All groups share one centre, and each spreads out both ways along 12 directions, with some noise.
In the rows, 128 means zero.
Known rows, each followed by its group:
[159 112 135 127 154 127 160 130 109  82 184 141 115 124 124 119  84 146]	(1)
[ 75 128  76 153 123  83 116 185 109 141 193 121  69 116 130  66  39 196]	(2)
[106 165 142 143 139 169 105 106 128 116 159 120  79 128 100  75  98 119]	(1)
[ 81 140 168 208 116  71 132 138  95 154  97 123 139 102 106 119 116 163]	(2)
[101 101 143 115  93 127 157 145 132  76 131 126 138  97 111  98 112 185]	(3)
[143 144 116 106 119 117 183 139 152 100 127 113  97 184 112 181 171  92]	(4)
[144  88 149 154 134 100 180  99  96  83 129 124 114 106 152 110 145 121]	(0)
[153 151 124 142 167 153 141 108 113  99 140 147 112 142 150 122 102 127]	(3)
[ 86 124 136 108  82 151 133 119 170 114 106 120 164 125 124 124 157 134]	(1)
[122  69 156 108 106  93 227 136 132  80 102 109 114 110 111 171 163 176]	(1)
[114  99 142 132 128  92 136 106 150 106  92 153  69 131 158  55 153 132]	(4)
[124  97 147 156 128 119 103 137  75 134 121 116 124  71 125  80  92 155]	(2)
[ 75  90 103 118  53  66 140 160 134 124  73 119 137 123 139 103 140 166]	(0)
[110 209 104 159 131 125 128 165 109 103 198 127  68 134  82 103  66 158]	(0)
[120 120  86 131 124 114 167 151  89 113 139 103 121 128 135 149  93 158]	(4)
[180 143 121 109 144 147 158 135 109  55 136 169 169 181 127 147  84 125]	(1)
[177  93 128 110 144 131 159 117 103 116 193 113  81 110 130 154 113 110]	(1)
[135 145 143 151 108 111 125 115 126 159 176 126 131 123 119 174 121 101]	(4)
[145 129 166 128  99 114  95 139 140 162 176 143 131 132  97 158 101 104]	(1)
[156 145  89 140 213 153 132 140  64 151 148 102 100 125 115 145  82 144]	(2)
[151 127 187 126  75 141 138 128  85 117 112 115 148  99  73 187 110 125]	(2)
[129 169  46 123 146 129 107 167 102 146 157 113  74 135 146 118  91 145]	(3)
[108 146 169 142 144 165 101 156 161 101 164 130 119 117  93  69 113 146]	(0)
[ 99  82 131 145 182 159 139 166 153 161 198  85 147 172 122 139  76 126]	(2)
[120  98 131 118  81 111 104 147 154 141 184 115 107 105 135 107 131 110]	(3)
[147 169 112 173 187 117  84 120  88 174 153 137 146  69 131 117 132 142]	(1)
[147 132 115 123 154 136 142 145  85 120 167 122  70 141  98 136  48 148]	(1)
[152 123 106 151  91 114 141 118  45  83 120 109 122  86 160 108 115 112]	(1)
[127  65 137 133 130 110 176  91 128  95 106 138 167 141 173 116 138 122]	(0)
[116 111 168 101 155 148 126 137 153 119 121 139 124 141  64 102 109 159]	(3)
[147 127 142 109 179 162 146 166 158  95 148 112 105 220  83 126 122  78]	(4)
[136 142 135 156 141 116 146 128  60 103  92 136 156  75 110 127 101 188]	(1)
[136  63 118  83 122 130 173 114 176  79 142 135 129 153 172 111 159 112]	(2)
[ 93  97 120 134 133 123 151 157 103 135 157 113 145 120 104 131  45 199]	(3)
[109 119 102  93 131 146 117 143 160 145 101 122 160 147 131 132 147 141]	(1)
[137 127 104 106 116 155 131 133 127 128 154 135 140 136 157 163  81 145]	(3)
[176 112 154  67 133 203 145 135 123  56  74 122 127 139 105 133 146 120]	(0)
[105 109 164 104 118 138 142 164 178 101 131 116 107 146  83 108 142 144]	(2)
[152  93 118 115 167 126 113 108  84 177  73 140 140 191 136 157  70 103]	(0)
[105 113 172 186 105  97 108 153 103 159 120 118 148 168 113 125  76  92]	(4)
[151 150 129 149 144 129 125 127 128  94 180 165 182 141 139 119  94 121]	(1)
[104 120 162 126  77 134 127 172 150 129 117  94 144  95  99 147 157 147]	(0)
[139  82  99 100 111  77 144 146 135 163 187 110  55 113 137 150 130 124]	(2)
[150 112 170  93 133 139 210 106 164  77 187 127 115 113  76 182 160 141]	(3)
[ 77 198 101 189 150 106 118 116 117 160 101 100 107  86 124 102 191 138]	(1)
[141 122 159 133 104 118  95 123 126 128 120 133 109 115 118  94 145  92]	(4)
[176 103 106  46  99 172 132 100 130  71 119 140 144 108 142 122 156 113]	(0)
[162 142 105 111 137 140 130 142  97 142 162 103 111 122 105 175 115 111]	(4)
[127 106 178 158  98 152 168 182 108  83 141  64 125 100 117 153 136 125]	(0)
[123 126 137 122 194 125 147 117 166 105 136 165  80 171 117  82 115 149]	(2)
[145 110  92 122 144 155 186 123 104  82 182 111 155 155 154 165  83 124]	(4)
[150 140  92 158 219  92 116  91  86 132 102 153  68 150 153  51 130 105]	(0)
[128  97 147  85 144 131  73 144 136 180  48 140  99 134  97 103 130 144]	(4)
[121  78 126 149 167 160 165 149 115  93 123  75 164  82 169 110 158 155]	(0)
[169 113 179 106 179 124 138 151 126  90  80 182 131 168  82 116  96 164]	(1)
[129  90 103  95 108 101 138 154 128 161 129  89 111 142 114 166 151 104]	(3)
[120 146  88 141 148 126 158 133 112 113 182 128 123 165 135 138  69 138]	(0)
[142  87 122 101  92 118 136 122  56 145  31  88 203 113  94 179 162 106]	(3)
[112 130  81 149 143 110 180 153  89  82 157 109  91 127 143 108  90 171]	(3)
[117 136 167 169 116 107 139 107  97 116 127 120 170  75  88 121 149 138]	(3)
[107 155 136 140 134 127 127 167 120 122 164 125  86 142  74 114  65 163]	(2)
[152  59  89  43 211 184 172 118 142  98  98 132 142 128 145 126 127 193]	(2)
[133 116 127 166 136 152 110 156  93 156 195  64 144 112 130 147 114  79]	(2)
[114 137 106 177 120  75 192 125  67 105 103 101 130  78 140 154 152 168]	(2)
[100 101 167 143 132 109 175 116 166 110 137 136 152 138 124 135 142 147]	(0)
[126 129 150 115  78 116 110 102 123 135  75 153 136  92 127 127 142 144]	(4)
[161 133 107 153 219 160 184  68  69  58 104 135 162  75 163  99 154 165]	(0)
[119 120 121 109  68 126 188 138 132  57 158 122 135 101 132 140 124 163]	(3)
[120 152 113 156 107 125 118 158 103 132 179  98 157  96 112 142 121 125]	(4)
[108 116 162 134  96  71 135 107 127 130  23 167  59 150 129  94 132 148]	(4)
[138 164  90  96 149 163 146  96 174 119 182 148 144 149 147 162 142 120]	(4)
[110 110 118 111  90 120 156 143 136 102 119 107 159  80 127 136 169 166]	(4)
[125 152 111 138 151 138 167 119 153  74 107 149 122 138 174 110 156 151]	(3)
[139 128 150 105 127 172  96 110 159 117  87 157 174 183 138 109 124  91]	(3)
[106 108 108  99  98 111 134 158 109 124  26 123 143 127 120 124 136 177]	(2)

New rows. What belongs after each?
[125 122 135  86  97 160 117 113 165 109 125 122 137  95 123 109 182 122]	(1)
[119 129  56 124 114 150 105 164 125 109 158  88 181 119 171  98 148 101]	(4)
[153  89 192 130 116 162 152 129 136 100 124  99 150 124 128 156 158  89]	(0)
[114  43 162 147 203 146 233 144 112 105 108  73 159  84 134 175 145 209]	(0)
[145  98 151 115 149 154  80 143 132 138  93 114 154 133 118  90 156  89]	(4)
[127 133  91 101 106 134 138  86 139 128 133 162 132 146 172 147 102 139]	(4)
[142 132 108  84 119 128  96 126 117 148  68 145  84 129 125 119 127 137]	(4)
[108  62 193 138 100  88 164 128 122 113  97 135 104 117 112 112 105 163]	(4)
[161 180 120  74 144 183  79 101 125 141  97 173 124 142  97 137 100 136]	(4)
[158  72 175  79 167 167 165 110 181 112 124 127 158 146 109 158 180 111]	(4)
[108 101 152 135 103 114 134 126 115 139  98 116 146  88 118 133 130 159]	(1)
[121  75 143 103 120 127 134 168 132  48  55 157 142 182 138  37  93 151]	(1)
[118 116 157 132 130 151 169 114 151 100 164 156 219 157 124 169  77 155]	(1)
[135  72 143 125 169  95 155 128 105 141 112 132  79 116 117 121 103 170]	(2)
[121 147  63 105 119 135 119 157 151 139  88 127 120 173 185 142 136 128]	(3)
[149 163 149 123 124 113 105 136 146 151 126 140 100 153  91 154 153  90]	(1)
[131 168 142 135 124 150 124 141 136 111 206 129 130 126  83 137  98 125]	(4)
[131 133 142 136  88 120 138 101 119 147 110 138 171 146 136 191 121 105]	(4)
[133  96  93  99 156 133 163 153 134 167 165 118  95 134 156 200  73 186]	(3)
[135 103 210  98 109  96 170  53 171  83 151 206 116  92  70 111 135 175]	(0)
[114  55 144 103 166 137 119  99 172 123  69 162 126 153 173  49 135 141]	(4)
[141  88 121 104  86 139 142 164 120 131 125  71 133 166 128 176 139  68]	(2)
[133 103 120 136 126 117 142 161 119 144 103  84 155 190 130 170 147  66]	(4)
[151 111 116  69 130 146 131 130  82 125  50 135 107 104 102 145 108 182]	(4)
[181 118 148  82 160 117 113 175 147 114 134 179 129 172  88 136  94 145]	(1)
[151 127 134 106 143 145 142 150 109 100  96 118 111 164  92 137 118 119]	(4)
[116 102  84  83 109 131  95 182 142 123 101  98 113 116 132  73 164 134]	(4)
[150  63 130 128 131 131 163 138 133 150 252  83 147 139 142 194  98  81]	(4)
[139  98 119  81 116 148 143 113  99  99  54 137 149  92 136 128 131 179]	(4)
[152 148 185 135 163 124 148  75 121  91  84 177 113 135  87 105 142 129]	(0)
[124  65 164 120 137 139 155 143 111 118 117 104 180  85 103 144 123 175]	(4)
[132 147 109  58  53 175 142 162 135  51  93 123 149 131 105 141 134 148]	(0)
[140 106 119 136 160 129 150 149 145 126 211  87 123 135 129 142 148  88]	(4)
[133 144 128  96 135 118 157  87 171  89 167 169 113  99 105 110 166 161]	(0)
[111  79 163 147 122  93 122 113 122 138 117 147  93 118 143  79  93 146]	(4)
[136 173 154  87 128 139 119 130 224 117 127 170 169 156  91 150 204 117]	(1)
[ 85 138 173 204 119  43 142 158 139 164 148 135 119 143  97 142 114 144]	(1)
[141 121 157 100 140 136 113 153 151 188 133 120 118 188  72 194 106 100]	(4)
[118 108 185 176 167 146 135 126 126 110 134 113 143 133 116  93 127 109]	(2)
[ 77 162 108 152 127 109 100 169 179 166 159 118 131 165 117 111 138 118]	(4)
[133 152  68  97  62 124 121 119 135  66 138 151 139 132 176  89 139 111]	(2)
[112  64 133 109 102 114 133 135 135 132  76 120 149 131 152 117 142 135]	(4)
[155 110 109 125 199 142 132 122  79 117 132 113 104 136 113  91 105 119]	(3)
[144 113  95  57 121 143 202 102 150  69 145 147 143 135 124 169 134 166]	(0)
[169 141 196 119 110 182 131 113 121  40  91 127 133  80 105  97 189 104]	(0)
[150 116 129 151 145 102 155 116  78 117 119 101 108 133 114 133 148  84]	(3)
[119 166 101 135  96 116  92 117 143 156 145 138 128 132 148 126 140 101]	(4)
[156 117  84 104 117 140 159  98  87 139 189 120 181  56 152 208 107 169]	(2)
[124 121 125 153 173 141 112 116 104 152 114 129 167 129 132 114 103 132]	(3)
[134 146 124 124  99 113 120 130 101 124  84 131 124 111 118 127 143 131]	(2)
[131 118 148 101 130 130  99 122 170 134 161 153 101  99 111  89 139 143]	(2)
[114 165 110 119 131 166  58 137 176 156 138 157 155 170 150 101 100 114]	(3)
[151  88 173 133 154 141 121 114 140 160 177 118 154 130 117 157 124  89]	(4)
[100 145 142 144 136 127 140 159 145 137 162 108 119 117  82 140 122 159]	(2)
[125 117 178 127 161 144 112 120 183 147 151 132 130 121 103 114 169 117]	(2)
[108 171 113 167  91 163 133  87  99  85 131 121 175 142 159 116 108  90]	(1)
[131  78 144 116 143 135 142 101 123 119 117 149 131 111 149 105  95 163]	(4)
[157 104 102 121 112 131 161 113 124 135 170  91 174 116 163 198 173  79]	(4)
[131 136 122  82 117 140  95 113 129 154  96 161 105 100 111 121 104 177]	(4)
[138 141 100 130 161 109 223 156 111  94 156  92  78 174 100 195 133 131]	(4)
[150 114  98 120 112 120 111 141 109 123 129 132 178 109 163 128 131 125]	(1)
[ 96  88  80 137 135 146 124 137  83 115 144  86  96  93 164  56  77 155]	(1)
[144 148 105 123  92 112 120 103 102 109  97 145  96 127 157 110 135 108]	(4)
[157 156 166 128  63 122 123 113 147 107 126 154  99 137 143 157 150  80]	(3)
[114 136  91 103 142 140 101 175 115 148 124 127  92 136 108 112  63 185]	(3)
[ 92 182  83 160 115 109 131 167 115 153  85  99 179 183 122 174 140 112]	(4)
[118  96  98 105 110 122 105 161 132 137  68 123 115 157 166 103 118 133]	(3)
[141 118 124 153 171 121 153 156  96 122 134  85 133 137 115 141 146 107]	(4)
[111 112 158 151 144 111 123 109 119 156 105 134 152  61 121 121 146 176]	(4)
[145 105  93 113 146 123 125 137  85 162  34 114 135 141 161 161 135 133]	(3)
[117  94 161 177 122  84 161 121 127 130 166 127 159 117 144 142 120 127]	(1)
[140 108 171 164 103  61 155 142 114 132 105 143 162 139 123 171 137 119]	(1)
